The rows are grouped in 4 different ways at once. Each group adds its own fixed numbers to the row, and there is some noise. The rows also spread widely along 14 directions, which tell nothing about the answers.
Known rows, each followed by its group in each grouping:
-124 42 -246 138 -29 124 -169 -38 -196 26 3 -42 -120 -115 202 -213 167
 202 -240 191 122 271 -88 -62 -70 -106 -492 46 3 -82 43 -257 -27 56 453
 -28 -278 77 -250 -28 -13 : q_222 q_809 Q A
46 252 -279 3 211 -14 -298 -3 45 69 -105 -185 -209 -56 221 71 185 209
 -285 -28 104 173 101 -2 -38 -178 -112 -8 -21 11 240 -263 -3 -91 362 381
 -70 -20 -161 60 208 : q_537 q_940 K A
69 -308 385 -100 80 -157 -129 -215 53 330 5 -26 -170 266 167 -285 73
 -185 17 65 284 50 78 -1 -266 -181 207 -366 344 -146 -120 71 -161 -147
 23 -51 407 363 330 -150 -271 : q_316 q_917 R N
-43 134 -260 -52 -42 346 21 25 145 105 2 -13 51 52 106 82 139 44 -122
 -175 46 418 -149 76 -1 126 -382 -185 -66 83 -67 -19 213 -48 190 72 -80
 -74 -336 -62 -287 : q_537 q_940 Y J
100 161 -292 -122 46 250 -19 -12 16 -266 -190 76 -47 14 65 484 154 35
 -82 -225 -417 125 -114 -133 152 265 -219 40 -307 -9 23 -416 12 -132 -25
 228 -178 -123 19 238 61 : q_413 q_777 D P
272 356 -128 156 84 -165 -172 142 221 108 295 -44 20 116 -102 269 -326
 -11 -153 -72 -119 100 -152 205 -43 -79 -171 -224 -120 29 251 -119 -108
 -202 221 121 -236 -57 -268 -202 291 : q_810 q_809 D J
114 -66 77 -136 188 -190 -334 -84 -371 -37 1 161 -333 88 118 -271 -192
 205 2 269 -66 -275 -15 -247 -345 -353 -114 30 94 -71 134 -264 -250 41
 28 -283 44 244 276 -47 171 : q_222 q_917 B G
-63 -163 -123 -86 288 -88 -117 226 60 62 -97 -299 149 106 -359 181 -435
 15 -175 400 89 136 19 -305 -396 86 -98 154 123 -21 337 138 -112 -244
 -201 83 -22 69 -24 -238 317 : q_316 q_283 K N
112 35 -147 -247 38 122 109 187 202 45 -23 -88 114 358 -57 190 118 -129
 31 -81 -101 332 -251 -89 -81 204 -261 -300 -172 17 -48 -1 261 -181 -26
 185 326 -160 -21 -115 -180 : q_845 q_777 Q P
195 199 79 -150 250 -231 -280 271 110 192 173 -91 77 195 -304 356 -363
 -177 102 -34 4 81 -81 -64 -135 78 252 -188 65 -21 5 145 -40 -99 -83 98
 -11 -77 -139 -223 -124 : q_413 q_283 Y G
176 -174 350 -66 -215 -55 99 -407 -264 -330 -89 10 180 119 -230 -25 38 8
 202 9 49 35 -61 202 236 61 128 -128 -76 33 48 -140 -155 38 -252 -168
 212 176 366 -22 -2 : q_845 q_653 R A
77 -218 220 -127 120 139 96 47 9 215 -27 -66 -211 74 134 -28 38 -212 147
 -87 284 29 29 37 -119 108 519 -210 395 -205 -272 259 15 -69 -179 -104
 -100 363 142 43 -402 : q_810 q_653 B P
89 6 192 -224 -97 193 166 -159 70 47 -24 16 123 140 -109 195 65 -166 120
 -56 172 364 -201 82 21 194 70 -189 227 217 -273 182 121 -88 -232 -120
 137 150 -100 -133 -457 : q_222 q_283 Y G
256 -75 -211 -278 210 102 52 174 -56 -323 -209 19 -107 195 13 488 274 76
 44 -400 -397 208 -75 -9 195 286 42 -179 -298 -186 72 -417 58 -220 -80
 278 -59 -2 265 245 237 : q_810 q_777 K A
-30 -85 93 -259 -187 122 -119 -338 -371 -220 -253 120 71 77 -37 -211 76
 121 94 203 97 93 -165 -188 -64 -117 -288 56 6 234 -38 -138 78 144 -90
 -197 421 -4 120 -114 -249 : q_413 q_777 K G
2 0 300 -131 -286 51 51 -218 -210 -322 -8 -184 190 24 -183 14 293 -103
 187 64 -31 172 -114 137 277 168 100 5 -66 9 -240 -82 58 164 -73 -151
 189 -6 249 34 -279 : q_222 q_917 B A
-156 -208 -413 59 235 203 22 214 160 184 -157 56 -180 66 68 -2 -261 160
 -126 70 -79 -169 -54 -288 -237 55 -318 15 52 21 193 27 49 -142 -73 91
 -59 -47 -132 55 276 : q_316 q_917 D A
-30 -66 -27 -242 -10 267 81 -43 -51 -17 -24 124 -24 135 133 -332 6 219
 159 195 35 -106 -183 -134 -189 -136 -151 43 70 -7 -200 95 225 168 -167
 -275 68 101 93 22 -1 : q_222 q_653 K J
-122 -74 -154 -134 -187 24 204 9 -220 -328 60 -211 -62 -119 31 -389 470
 271 78 302 -259 -132 -80 -172 174 34 6 343 -183 -215 -99 -169 253 339
 53 -59 111 -146 216 258 179 : q_845 q_283 K G
-60 -48 -9 156 72 -38 -298 -15 -193 -24 -153 41 -143 -280 34 74 -86 194
 -109 -419 122 -108 216 103 216 -140 308 -113 41 -43 191 -203 -159 65
 197 383 -64 26 125 184 39 : q_845 q_940 K N
41 -222 28 115 144 83 -79 -65 -223 213 60 -34 -444 -52 485 -144 321 6
 -212 -137 119 227 76 53 -138 -21 103 -194 264 -479 -105 -249 -250 -148
 337 -79 -491 539 77 125 -225 : q_845 q_809 D J
-68 45 -101 143 -8 79 -286 -89 -184 -60 -44 18 -35 -142 11 12 -138 68
 -180 21 66 118 1 -18 -40 -67 -283 -66 -16 13 86 -202 -177 2 271 -20
 -208 39 -163 -104 -143 : q_537 q_917 Y P
244 226 119 -3 -138 -234 22 -409 81 -148 35 -274 20 55 -140 -136 92 94
 -134 384 -66 -56 40 141 -59 -222 18 221 -30 258 416 -228 -162 -128 -93
 84 334 -48 110 -64 543 : q_316 q_809 Y J
2 290 -37 -20 -164 0 91 -63 254 247 -1 166 -160 52 53 -193 -137 58 89
 -58 44 -246 -109 49 -23 -254 132 -33 170 486 24 159 228 154 -89 182 457
 -257 -150 62 88 : q_810 q_809 Q N
-106 -271 224 -78 -126 283 103 -152 133 80 7 -297 264 137 26 83 251 -240
 -72 164 110 337 -74 -12 -35 247 -67 -123 35 -304 -315 49 3 -164 -44
 -102 8 314 204 -67 -246 : q_810 q_940 D A
-21 -318 55 151 -77 219 247 -109 68 -132 2 -55 46 -103 -26 23 -123 -22
 -5 -39 48 -112 -14 102 75 177 137 -49 103 -9 -18 89 -53 -149 -233 -121
 -53 248 191 72 79 : q_810 q_917 B G
179 306 -66 -398 449 -68 -346 266 211 161 -70 -189 -83 273 117 144 -31
 113 -50 6 59 -61 -17 -181 -291 -244 291 -7 46 -140 -28 66 131 -59 -43
 290 78 8 80 12 210 : q_845 q_653 K J
-117 -341 -31 105 -179 162 84 -181 -127 -269 -144 -103 331 54 -207 -114
 54 168 59 -40 44 -10 -15 169 309 88 6 -84 -210 25 78 -52 22 28 -111 88
 252 -86 196 50 160 : q_537 q_809 R A
362 210 -38 -110 324 -187 -153 432 24 124 110 101 -151 201 -195 497 -250
 -62 111 -387 -32 280 -86 130 -35 161 210 -409 -2 -39 140 -34 -41 -161 9
 183 -254 -22 -113 -52 -58 : q_222 q_653 Q N
324 178 -15 102 76 -173 -31 -80 212 -247 186 -308 230 225 -127 -53 -201
 234 -52 131 186 -2 -79 419 112 -226 32 -243 -73 151 299 73 28 -169 28
 59 154 22 -10 -252 539 : q_537 q_917 K A
-325 -320 161 -150 140 136 -483 -115 -130 130 -276 -76 218 10 4 -68 -187
 -3 -149 233 224 -111 114 -381 -327 -176 3 46 83 -109 -148 -6 -213 -17
 -31 41 278 165 250 -103 -190 : q_537 q_917 Y G
-186 -394 -272 39 77 194 102 236 -226 -179 -257 -196 -26 -98 -126 -118
 130 218 37 60 41 -15 63 -160 118 259 104 182 -97 -210 108 -45 101 100
 -88 111 -71 -129 120 250 106 : q_413 q_653 Q A
34 117 -73 -85 -41 85 154 -210 82 -116 -149 161 -140 82 66 -173 -221 235
 90 112 -146 -499 -109 -106 -60 -222 -29 169 33 433 152 -25 109 97 -365
 -9 357 -86 136 163 437 : q_845 q_917 Q A
80 -197 -160 133 109 71 190 197 -146 -116 311 -6 -270 -106 186 -220 -13
 160 133 111 -135 -214 -110 -42 -56 125 127 47 83 -342 -46 -15 100 94 14
 -279 -519 244 13 146 151 : q_413 q_777 K G
-89 162 -224 270 124 -155 -158 183 262 322 105 -121 -207 -207 71 -32 -91
 59 -146 -82 102 -236 147 32 64 -163 202 -30 35 31 146 -29 1 -26 329 502
 30 -234 -200 123 147 : q_222 q_283 Q P
82 -567 75 -2 -225 121 490 -50 -75 -172 32 7 -1 225 -99 -190 382 -28 267
 -124 -263 39 -66 140 283 313 82 -306 -249 -251 -20 -145 50 -77 -188 -39
 357 -15 507 183 33 : q_222 q_809 R P
82 310 -137 109 49 -38 -3 -90 170 -4 39 -333 -18 -132 47 122 68 98 -311
 91 249 333 -13 163 -3 -55 -10 44 197 126 154 7 12 -176 187 228 -180 140
 -257 -78 170 : q_845 q_283 K N
-216 21 42 -3 -258 287 23 -217 -34 -132 98 -92 105 -175 186 -147 241 -34
 -89 273 -215 -12 -100 -210 -29 43 -330 236 -136 -252 -257 -190 52 185
 136 -144 -172 138 125 117 -100 : q_845 q_940 K P
-86 -205 -256 -69 94 261 -39 151 48 -79 -241 189 176 85 -143 235 -195
 124 112 -428 -7 16 -100 7 201 156 -117 -248 -114 144 47 40 229 -37 -90
 270 165 -206 -79 30 -62 : q_316 q_777 K A
-18 -215 96 66 -31 -148 -48 -62 -48 135 108 47 -10 96 -130 -73 -256 -98
 39 242 -87 -109 -43 -135 -170 -25 -163 -72 30 -100 50 -73 -155 -105 -17
 -108 107 134 141 -131 106 : q_810 q_283 K A
233 -185 163 38 -166 150 502 -212 141 1 28 -63 -176 64 25 138 347 -223
 112 -136 49 359 -30 259 89 412 165 -220 148 -8 -31 12 28 -292 -217 -16
 46 207 154 134 -230 : q_413 q_653 K J

New rows, each followed by its group in each grouping:
-139 -64 -173 -226 203 134 -358 146 -166 16 -380 112 61 102 -96 -3 -230
 310 21 -221 95 -210 23 -168 -32 -253 117 -12 -48 200 108 7 76 100 -109
 304 378 -268 119 41 84 : q_222 q_809 B J
165 -267 357 -318 -85 5 63 -149 -275 -229 -57 -98 181 249 -307 8 -29
 -121 226 364 57 178 -140 -142 -167 172 43 -11 24 -93 -55 52 -60 -37
 -389 -373 208 204 359 -161 -154 : q_413 q_653 K G
92 297 219 -19 -76 -56 -302 -274 -29 169 130 -24 -154 -121 276 79 212
 -173 -185 -50 150 277 -33 55 -73 -121 -80 -122 125 -12 -106 -256 -155
 -4 384 40 -87 229 -109 -60 -387 : q_845 q_940 Q G
145 -95 244 -153 80 -268 -217 -16 -345 -33 79 170 -253 98 9 -185 13 97
 332 -166 -71 -290 46 51 144 -211 463 -204 76 -182 -122 -159 -62 226 40
 -32 140 92 329 129 -69 : q_222 q_283 K A
-178 52 -458 -42 313 303 -202 325 35 218 -249 175 -272 -142 221 26 -188
 285 -163 -234 220 25 -17 -197 -154 -112 -68 -17 231 25 -3 102 192 66
 153 212 -316 23 -337 104 -25 : q_810 q_653 K N
204 -180 -56 17 140 -54 226 335 -24 -229 241 -548 49 -27 -219 17 287 44
 28 148 61 245 6 178 128 357 412 34 -10 -475 96 76 72 -54 -8 -67 -445
 122 3 15 177 : q_316 q_653 Y G
-149 -41 -137 147 -222 -5 130 133 78 -55 228 -211 110 -89 -142 -249 142
 31 69 217 -299 -261 -58 -85 162 82 -11 128 -272 -191 -31 -79 202 179
 145 92 156 -314 64 103 187 : q_810 q_777 Y P
-61 274 -137 -100 201 122 -154 178 276 167 126 -203 -81 -67 137 67 -111
 -41 -99 250 -47 -147 -32 -272 -271 -66 31 243 125 -105 -50 99 127 71 38
 99 -278 23 -196 41 98 : q_316 q_940 K P
-293 7 -41 176 -103 111 -248 -101 155 208 -9 -184 217 -243 -98 210 -39
 -165 -312 206 45 145 74 -208 -115 107 -386 107 -142 20 67 -149 -131
 -159 258 282 89 -95 -39 -73 -77 : q_222 q_940 B G
51 -69 195 -14 -19 -238 82 49 -91 149 -1 -278 -231 10 -235 -68 119 -192
 151 268 159 52 77 -77 -77 168 391 82 229 3 127 106 4 3 -119 91 215 -67
 73 55 -115 : q_413 q_653 K A
-197 -245 206 -182 -67 137 -49 80 -278 201 -90 -5 -144 -69 -67 143 189
 -313 86 44 29 318 -31 -325 -152 363 6 10 124 -108 -195 -87 -48 89 -9
 -48 24 49 82 89 -661 : q_222 q_940 Q G
-130 -371 46 -2 -5 168 100 156 -132 198 -83 -182 -54 -8 -54 -368 82 41
 105 -99 513 160 26 134 36 42 352 -206 325 -119 -123 330 171 82 30 -50
 101 71 -81 -63 -410 : q_810 q_653 Y J
-48 -37 -77 49 178 -12 -271 -117 53 -76 -194 33 34 -126 -22 48 -353 264
 -69 -65 -2 -453 162 -57 32 -253 275 156 -21 118 194 -102 -149 -36 -156
 312 116 -37 185 156 409 : q_413 q_283 K J
81 47 241 -269 -217 1 299 -57 117 -114 59 -91 61 258 -262 -113 -1 -119
 334 344 -184 -200 -204 -111 -53 50 103 66 -8 246 -77 172 229 109 -435
 -134 585 -216 268 22 40 : q_222 q_917 K P
-90 -60 119 -186 48 49 -430 -228 -149 107 -218 317 0 178 204 -204 -115
 161 74 -83 13 -328 22 -131 -101 -396 44 -143 -44 67 -158 -161 -68 172
 18 89 412 19 258 73 -49 : q_537 q_809 Q A
-95 105 -367 -99 1 123 -243 27 -297 -344 -314 36 -100 -178 24 138 198
 300 -218 -151 -152 213 -64 -190 172 -3 -462 130 -266 94 235 -457 14 79
 282 241 33 -243 -60 138 45 : q_845 q_917 K G
-196 -126 294 194 -115 96 -310 -182 -125 297 134 348 22 -141 149 -74
 -289 -122 11 -208 12 -218 27 -25 -98 -142 100 -225 169 -204 -332 -17
 -237 141 158 -99 -223 321 90 2 -356 : q_845 q_809 Y N
12 169 129 5 -225 -179 -125 -372 -232 -214 -56 -108 20 -63 -63 -320 33
 211 26 297 77 -227 -42 19 90 -316 1 182 9 295 174 -152 32 208 49 37 397
 -93 87 -15 223 : q_845 q_777 K A
-37 -232 -164 -61 290 145 16 418 261 241 4 -98 -40 173 71 92 -18 -12 9
 -136 -96 -134 18 -147 -107 114 262 -190 -60 -297 -77 84 86 -147 -51 314
 16 -51 168 163 150 : q_222 q_809 Q P
5 -13 -160 -55 -10 -108 -123 61 -188 -88 -34 -203 -30 74 -45 -415 132
 347 -95 284 100 22 -31 -36 -25 -249 -98 51 -78 -161 145 -127 68 126 194
 -17 155 -72 96 -70 264 : q_810 q_653 D N
-171 25 29 47 -234 104 98 -72 -35 -49 -75 -108 78 -136 -260 50 26 -48
 -15 123 4 159 -49 -54 66 171 -94 130 50 252 38 9 45 62 -79 52 176 -174
 -47 29 -134 : q_222 q_917 Y N
-140 -80 57 -68 143 410 -160 -29 414 117 7 -174 537 162 35 403 -214 -118
 -135 3 69 73 -64 -29 -104 142 -33 -154 -76 -220 -363 165 9 -205 -133 91
 -215 266 70 -78 -16 : q_537 q_940 D A
94 -209 330 286 -63 -325 79 -52 -81 146 295 -453 -68 69 -186 -421 -139
 -96 78 430 443 -74 30 210 -77 -78 368 -127 381 -98 124 304 -116 -47 32
 -228 112 182 45 -243 -14 : q_413 q_917 D A
-17 -7 -115 -164 189 123 123 76 162 169 -234 -88 -243 23 109 162 124 37
 -10 -206 170 140 98 -20 -33 94 442 -53 318 165 -34 155 151 -121 -180
 341 104 63 -30 197 -95 : q_537 q_283 K N
91 150 -217 -126 285 49 -205 318 -233 0 -14 228 -453 -154 116 180 -253
 168 104 -303 -181 -272 -7 -170 -51 -32 266 65 120 -38 81 -134 1 178 -47
 -16 -458 40 -110 226 35 : q_810 q_940 B G
-20 20 -37 238 -18 -137 -99 -48 169 306 192 -189 -113 -39 126 -157 163
 -106 -129 71 71 4 113 64 -51 -57 22 -204 16 -114 54 -75 -21 -137 398
 288 156 -50 -90 -36 -76 : q_537 q_777 Y P
-211 -124 110 239 -186 -25 -82 -118 -193 328 121 269 -397 -259 127 -55
 -27 -208 -29 59 -90 -89 9 -218 -137 96 -206 -24 174 -20 -93 -215 -224
 50 262 -93 -127 81 -48 119 -417 : q_222 q_917 D G
-156 -129 62 41 90 -180 -315 405 -126 97 88 -336 214 -10 -299 34 62 -84
 91 -17 111 64 98 -9 135 175 344 -110 -197 -391 -95 29 47 183 279 302 39
 -264 60 34 -210 : q_537 q_653 Q A
-226 120 -183 82 -239 68 1 -58 86 25 -4 -196 60 -139 39 -386 164 179 -88
 176 128 -98 -82 7 83 -166 -136 183 -74 227 25 -22 283 205 254 207 383
 -351 -175 37 58 : q_810 q_777 Q J
200 128 26 -3 145 -94 -38 15 348 168 284 -134 74 214 26 194 -149 -184
 -59 161 -89 79 -72 27 -221 3 -45 -233 -31 -147 -37 36 -52 -271 45 69
 -72 166 2 -159 119 : q_537 q_283 K P
10 315 -236 241 -199 104 11 -63 151 -135 248 -123 214 -172 32 -148 7 187
 -49 4 128 -10 -191 278 258 -60 -178 -15 -92 182 -56 96 304 147 290 29
 -82 -186 -379 -100 -4 : q_413 q_777 B G
-37 -236 40 105 71 147 191 156 399 255 252 -107 62 52 81 148 -52 -297
 -16 31 -154 -54 -35 -54 -127 273 130 -149 7 -383 -275 93 -17 -229 -46
 43 -195 231 136 64 -34 : q_810 q_283 Q P
16 -110 196 -120 -101 67 78 -388 -131 75 -170 113 -332 -15 235 -259 172
 -4 50 77 50 -160 61 -49 -145 -141 204 133 274 193 9 -127 -95 66 -183
 -54 228 169 195 203 -78 : q_316 q_809 Q J
-164 34 -197 85 -100 216 -2 19 -60 -76 -7 -30 -7 -192 31 -79 -70 94 -46
 119 -2 -37 -124 -105 12 5 -227 139 29 68 -22 -28 136 115 124 -17 -160
 -53 -213 19 -40 : q_810 q_777 K P
287 179 480 -179 25 -107 -110 -353 150 73 43 -170 -34 119 106 92 -8 -159
 -48 77 199 63 43 174 -155 -190 457 -96 289 78 -71 -17 -205 -142 -171
 -22 141 417 268 -58 31 : q_810 q_940 Q N
26 114 -214 253 157 2 24 56 171 165 128 81 -186 -112 22 76 -389 99 -102
 229 -88 -238 -33 -102 -251 -13 -230 140 40 81 259 -68 -116 -143 -18 16
 -380 93 -171 56 467 : q_222 q_653 Q A
-29 -180 217 290 -58 37 42 -161 50 70 26 -182 196 -133 -239 95 -337 -75
 -34 -45 308 -61 90 225 99 76 300 -122 220 93 175 175 -179 -139 -173 77
 -58 206 6 -100 68 : q_845 q_940 Y A
167 -116 160 -82 67 -336 -238 158 -266 49 149 -47 -163 156 -147 -147 -36
 -83 86 53 64 111 -55 -22 -108 -32 -4 -262 18 -135 138 -124 -115 34 223
 -100 185 -35 63 -196 -240 : q_316 q_917 Q G
-24 197 97 -56 -101 74 -165 -243 49 69 -54 -174 116 53 48 -106 75 20 -87
 78 274 131 -21 151 -31 -190 91 -28 122 224 -63 98 56 20 78 104 256 -8
 -74 -92 -161 : q_537 q_809 B J
79 225 -212 -285 143 -38 -214 269 -192 -142 -238 -233 37 138 -312 168
 -26 107 -12 150 110 312 -86 -172 -73 57 -76 80 -130 164 239 -46 120 73
 8 179 137 -355 -182 -105 -74 : q_537 q_653 Q P
54 148 80 133 192 -133 -330 67 190 324 11 -110 -164 -123 18 454 -179
 -259 -233 -250 97 111 171 -29 -90 17 160 -209 112 -30 199 -122 -273
 -300 224 501 -78 56 -64 -9 -102 : q_845 q_940 K P
-89 -182 267 33 -95 -78 -185 -242 -55 264 37 14 -144 -64 179 -96 194
 -270 -106 157 0 -8 95 -160 -198 -15 24 -7 108 -177 -111 -227 -250 -33
 198 48 136 177 196 52 -268 : q_316 q_809 Q G
212 -191 -7 59 246 -227 -170 272 -48 186 185 -68 -126 273 27 -161 -35
 113 73 -182 170 40 5 221 1 -169 202 -526 53 -307 114 9 -15 -131 267 128
 59 106 94 -130 108 : q_222 q_809 K A
-27 -53 127 -214 20 -215 -377 35 -221 46 -128 -141 72 122 -179 -154 167
 50 49 79 210 90 68 -92 9 -152 156 -149 -101 -57 21 -62 39 126 197 239
 554 -227 180 -102 -234 : q_537 q_653 K G
-33 -139 -17 -87 147 200 75 262 394 119 194 -340 262 154 -60 288 -7 -297
 -91 251 -235 163 -91 -230 -270 380 -148 2 -176 -450 -131 43 22 -215 -71
 36 -223 112 113 -43 38 : q_316 q_940 Q P
93 79 -286 0 287 -4 -172 35 203 4 -183 -292 -55 19 129 -181 88 342 -199
 -81 431 -16 107 175 111 -305 221 -98 91 42 265 62 108 -78 176 388 117
 -62 -141 -30 267 : q_316 q_653 R P
-226 24 -224 -76 -45 163 128 90 60 74 -125 -179 -122 -82 -2 99 150 -106
 -57 294 -231 -13 -58 -390 -168 269 -158 371 0 57 -37 -74 182 14 -83 123
 35 -133 -47 193 60 : q_810 q_777 B A
302 191 -80 83 140 -160 237 113 2 -68 146 -295 -198 -3 -199 93 -199 89
 -87 250 193 245 -79 138 -184 94 81 45 274 123 425 132 -26 -203 -148 -79
 -338 198 -207 -128 362 : q_845 q_653 K N
148 -268 226 67 -217 217 108 -466 18 -40 58 177 176 264 286 -297 132 44
 -8 -157 206 164 -174 381 84 -151 -239 -531 26 -97 -232 -58 -42 -140 82
 -236 181 449 216 -168 -121 : q_845 q_809 Q A
-77 -79 22 -95 95 10 -94 -28 14 56 -3 -3 -71 50 199 -149 52 85 37 86
 -158 -316 2 -171 -76 -126 165 83 -4 -236 -196 -110 2 123 -25 38 35 132
 258 190 160 : q_845 q_283 Q A
89 221 87 116 -358 -99 363 -21 36 55 356 -102 -235 -83 18 -198 455 -164
 221 35 -87 119 -140 223 243 221 100 -64 63 -51 -156 30 276 223 204 -44
 0 -110 -145 156 -268 : q_845 q_653 K A
34 121 30 -96 267 97 -136 106 180 85 101 -287 44 -21 90 224 -130 -59
 -141 139 44 -60 8 -132 -232 32 243 105 136 -187 -59 101 -29 -113 -116
 44 -314 292 53 15 153 : q_845 q_940 B G
-50 74 -117 30 -179 33 -19 -313 -145 90 -55 148 -238 -77 200 -362 169
 144 -131 227 151 97 -120 -110 -120 -181 -491 24 79 180 94 -172 14 84
 212 -127 136 56 -167 -74 -129 : q_845 q_653 R G
-6 -210 -49 153 -64 167 -30 150 66 113 181 248 52 -5 163 -174 83 55 191
 -516 128 -72 -75 264 330 59 159 -497 -119 -284 -340 78 210 152 282 70
 -18 -53 10 91 -400 : q_413 q_653 Q G
-293 -68 -36 72 -91 5 -241 83 -214 85 190 -73 -28 -134 -48 -128 -29 -126
 -82 510 -343 -55 -21 -486 -330 92 -486 247 -228 -368 -11 -291 -138 152
 287 -126 -202 -45 75 6 -73 : q_537 q_940 K P
-68 -38 15 143 157 -43 -244 310 360 365 289 -156 232 39 -126 310 -144
 -263 -104 9 -63 133 9 -63 -171 192 -110 -222 -176 -395 -100 20 -64 -236
 283 298 -160 -23 12 -98 -37 : q_222 q_653 K J
111 174 82 -201 -173 76 85 -103 -68 96 14 -68 -151 153 128 -175 450 -71
 132 -35 210 338 -145 138 102 24 96 -246 126 19 -275 59 254 166 169 -55
 180 -40 -137 -14 -604 : q_537 q_653 D P
130 -70 344 83 -23 -105 -110 -299 114 351 138 163 -166 92 186 -84 -57
 -230 2 80 143 27 52 40 -289 -116 42 -306 245 -126 -130 -3 -224 -203 63
 -76 84 393 212 -88 -201 : q_413 q_653 K N
